There are 5 ways to turn a row about zero (a turn may also mirror it). The second row of each pair is the first, turned, with some noise.
Known pairs, each followed by its turn:
[  9.1  17.4 -40.1   8.8]
[-34.6  13.7  23.6   9.7]  Lukan

[-38.3  -7.6  25.2  40.8]
[38.7 -7.7 37.1 30.4]  Lut

[ 7.9 -2.4 -5.2 44.2]
[-30.6   5.3 -10.4 -27.7]  Lukan

[ -5.0 -26.1 -21.2  35.4]
[-40.8   0.6  24.8  -9.6]  gimop

[29.0 15.8 -9.4 20.4]
[  2.9 -35.4   4.6  17.2]  bon

[18.5  3.6 20.1 34.3]
[ -9.4 -11.6  20.2  35.5]  gimop

[-11.9   5.9  32.6  -1.4]
[ 25.9  -2.6  -5.5 -19.7]  Lukan

[-20.4  28.4  17.5  16.7]
[  8.3  16.8 -21.7  31.1]  Lon

[  4.1  33.2   6.3 -13.8]
[13.7 33.2 -1.6 -2.9]  Lon

[-43.3  45.6  45.7  10.4]
[ 11.3  52.0 -23.7  53.0]  gimop

[-29.5  -8.2 -45.8   4.9]
[ 26.2  15.5  13.8 -41.8]  Lut

[  9.8 -48.4  -7.4  20.9]
[-28.7 -46.1  11.4  -2.4]  Lon

[ 45.7   3.7 -11.0  22.4]
[  6.4 -29.3  41.8   6.7]  gimop

[ 17.0 -28.0 -26.3 -19.2]
[-16.1  20.5  31.3  21.1]  bon

[  8.0 -38.8  11.1  13.2]
[ -7.2 -13.6 -40.4  -3.7]  Lukan

[-24.5 -16.0 -11.3 -43.3]
[  9.0  43.6 -23.8 -11.7]  Lut

[-32.5  42.9  48.8  -2.9]
[ 43.6  -6.0 -38.7 -45.9]  bon

[-20.2 -45.9  47.9 -24.9]
[ 32.6  24.8 -35.9  52.8]  Lut

[ -3.4  10.9 -38.4 -37.9]
[-16.1  30.9 -13.0 -39.5]  Lut

[-16.5  31.4  38.1  20.3]
[ 24.1 -18.4 -38.9 -22.8]  bon

[-29.4  33.1  40.2  -1.6]
[ 30.5  -4.3 -30.0 -40.1]  bon

[  5.7 -35.0 -46.2 -36.0]
[ 15.8 -29.4  44.9 -39.6]  Lon

[-44.4  24.7  44.0   1.3]
[ 27.2  10.1 -56.0  23.3]  Lon

[ 42.1  -5.2   7.7 -47.7]
[ 39.9 -43.9 -21.2 -15.4]  gimop

[ -2.8  -4.5  18.3 -43.3]
[40.7 -1.8  2.1 23.5]  Lukan

New pairs. What belongs after each?
[ 24.1  25.6 -30.5  41.1]
[-25.7  20.6  36.5  36.1]  Lon

[23.5 37.0 40.5 12.0]
[-24.8  47.5 -30.5   8.3]  Lon

[ 18.1  14.5  29.4 -36.2]
[42.8 25.6 -1.2 12.3]  Lukan

[  0.1 -47.6  36.7   9.1]
[-38.6 -33.6 -28.8  18.6]  gimop

[ 48.2 -44.1 -26.6  -7.8]
[-31.9  18.0 -42.1  45.0]  Lukan

[31.2 25.7 -9.0 18.4]
[ 11.9 -41.6   8.3  16.8]  bon

[ -9.9  12.6 -19.4 -48.2]
[16.9 -4.5 33.8 43.6]  Lukan

[-40.6  25.7   4.6  28.3]
[-13.5 -24.3 -32.3 -38.8]  bon

[ 19.3  35.9  41.8 -23.9]
[62.6 -4.1 -1.4 -8.8]  bon

[ 38.9 -21.9  -6.5  44.5]
[-40.9  23.7 -40.0 -16.2]  Lukan

[ 30.1   4.5 -37.1  -2.1]
[-12.1   9.0  43.6  -8.0]  Lon

[47.1 -1.4 24.2  4.0]
[ 31.9 -13.4  -0.7  38.8]  bon

[ 32.0  39.9  12.8 -47.6]
[59.2 -6.5 36.7 -9.5]  bon

[-27.4 -32.7 -20.9 -43.9]
[-23.4  52.3  28.6 -16.1]  bon

[ 28.0 -28.7 -47.9 -36.3]
[-22.9  19.6  61.2  26.3]  bon

[ 47.7  10.3 -17.7  -1.0]
[ 27.8 -30.9  33.6  -3.3]  gimop

[-46.3  10.6   4.3 -30.9]
[  3.1  28.6   0.3 -49.7]  bon

[  6.6  -1.0 -13.3 -21.5]
[ 10.4   3.6  13.3 -21.2]  Lon

[-13.8 -22.5  14.3 -29.0]
[ 18.1 -15.5 -18.8 -29.5]  Lon

[-8.8 45.1 42.2 47.8]
[ 11.5  19.4  12.9 -74.7]  Lukan

[-23.4  11.2   9.7  22.6]
[-14.1  24.3   3.6  23.1]  gimop

[ 21.1 -46.3 -16.3 -32.0]
[ -0.8  -5.4 -33.5  50.9]  Lukan

[  0.6  37.8 -24.7 -20.8]
[-33.4  22.9  12.4 -27.6]  Lut

[-44.6  26.0  -0.7 -43.6]
[ 36.8 -29.6  46.7  17.1]  Lukan

[ 31.5 -38.9  41.9  18.3]
[ 17.2  13.7 -33.8  55.1]  bon

[-15.1 -10.9  32.2  42.1]
[-37.8   5.2   0.3  41.9]  gimop

[-19.7  -1.7 -17.9  -1.0]
[ 22.2 -10.0  12.2   6.9]  Lon

[-26.3   7.4 -32.9  32.9]
[-27.1  32.1  32.1  -8.8]  gimop

[ -8.2  -9.5 -35.6  19.7]
[-21.9  10.7  26.0 -19.9]  gimop

[25.2 38.4 -2.4 17.0]
[-36.0 -22.1  24.8  -6.7]  Lut

[-23.8  29.5 -24.3 -13.6]
[ 20.6  38.2   4.6 -15.8]  gimop

[-18.5  30.9  46.8 -40.3]
[ 53.6  23.7 -10.0 -38.5]  bon

[-0.9 34.2  3.4 22.8]
[10.5 19.4 20.4 22.6]  gimop

[ 34.8  -3.0 -34.0  16.7]
[-18.5 -26.9  25.4  31.1]  bon

[-20.9  30.4  13.3 -22.2]
[33.2 -3.0 32.7 -3.6]  Lukan

[-16.6 -29.6  45.1  46.8]
[-54.1  -6.2 -11.1  47.8]  gimop

[-27.7 -45.4  41.8  17.8]
[ 19.0 -41.9 -45.6 -30.3]  Lukan

[ 12.4 -32.9   7.5  15.6]
[-24.6 -25.7   0.4   6.8]  gimop

[-15.7  40.6  37.8   6.2]
[ 32.1   9.5  25.0 -39.9]  Lukan

[ 6.9 15.1  0.3 35.6]
[-3.5  6.3 30.0 20.5]  gimop

[32.3 -1.7 36.1 45.0]
[-54.7   6.8 -24.7  19.2]  Lon

[ 36.5 -35.9   3.5 -14.3]
[ 6.6 20.7 15.3 43.9]  bon

[-42.6  38.3 -21.1 -11.8]
[53.9 20.0  9.9 25.9]  Lon

[ 32.4  -9.2 -29.5 -13.5]
[ 12.4 -30.2  18.3 -28.3]  gimop

[37.7 32.3 40.6 23.0]
[-40.9 -38.1  12.5  37.9]  Lut

[ 48.6  38.4   1.5 -17.8]
[ 9.8 61.1 14.9 13.3]  Lukan

[-24.8  22.2  -6.8  21.6]
[13.8  8.4 -1.9 35.6]  Lon

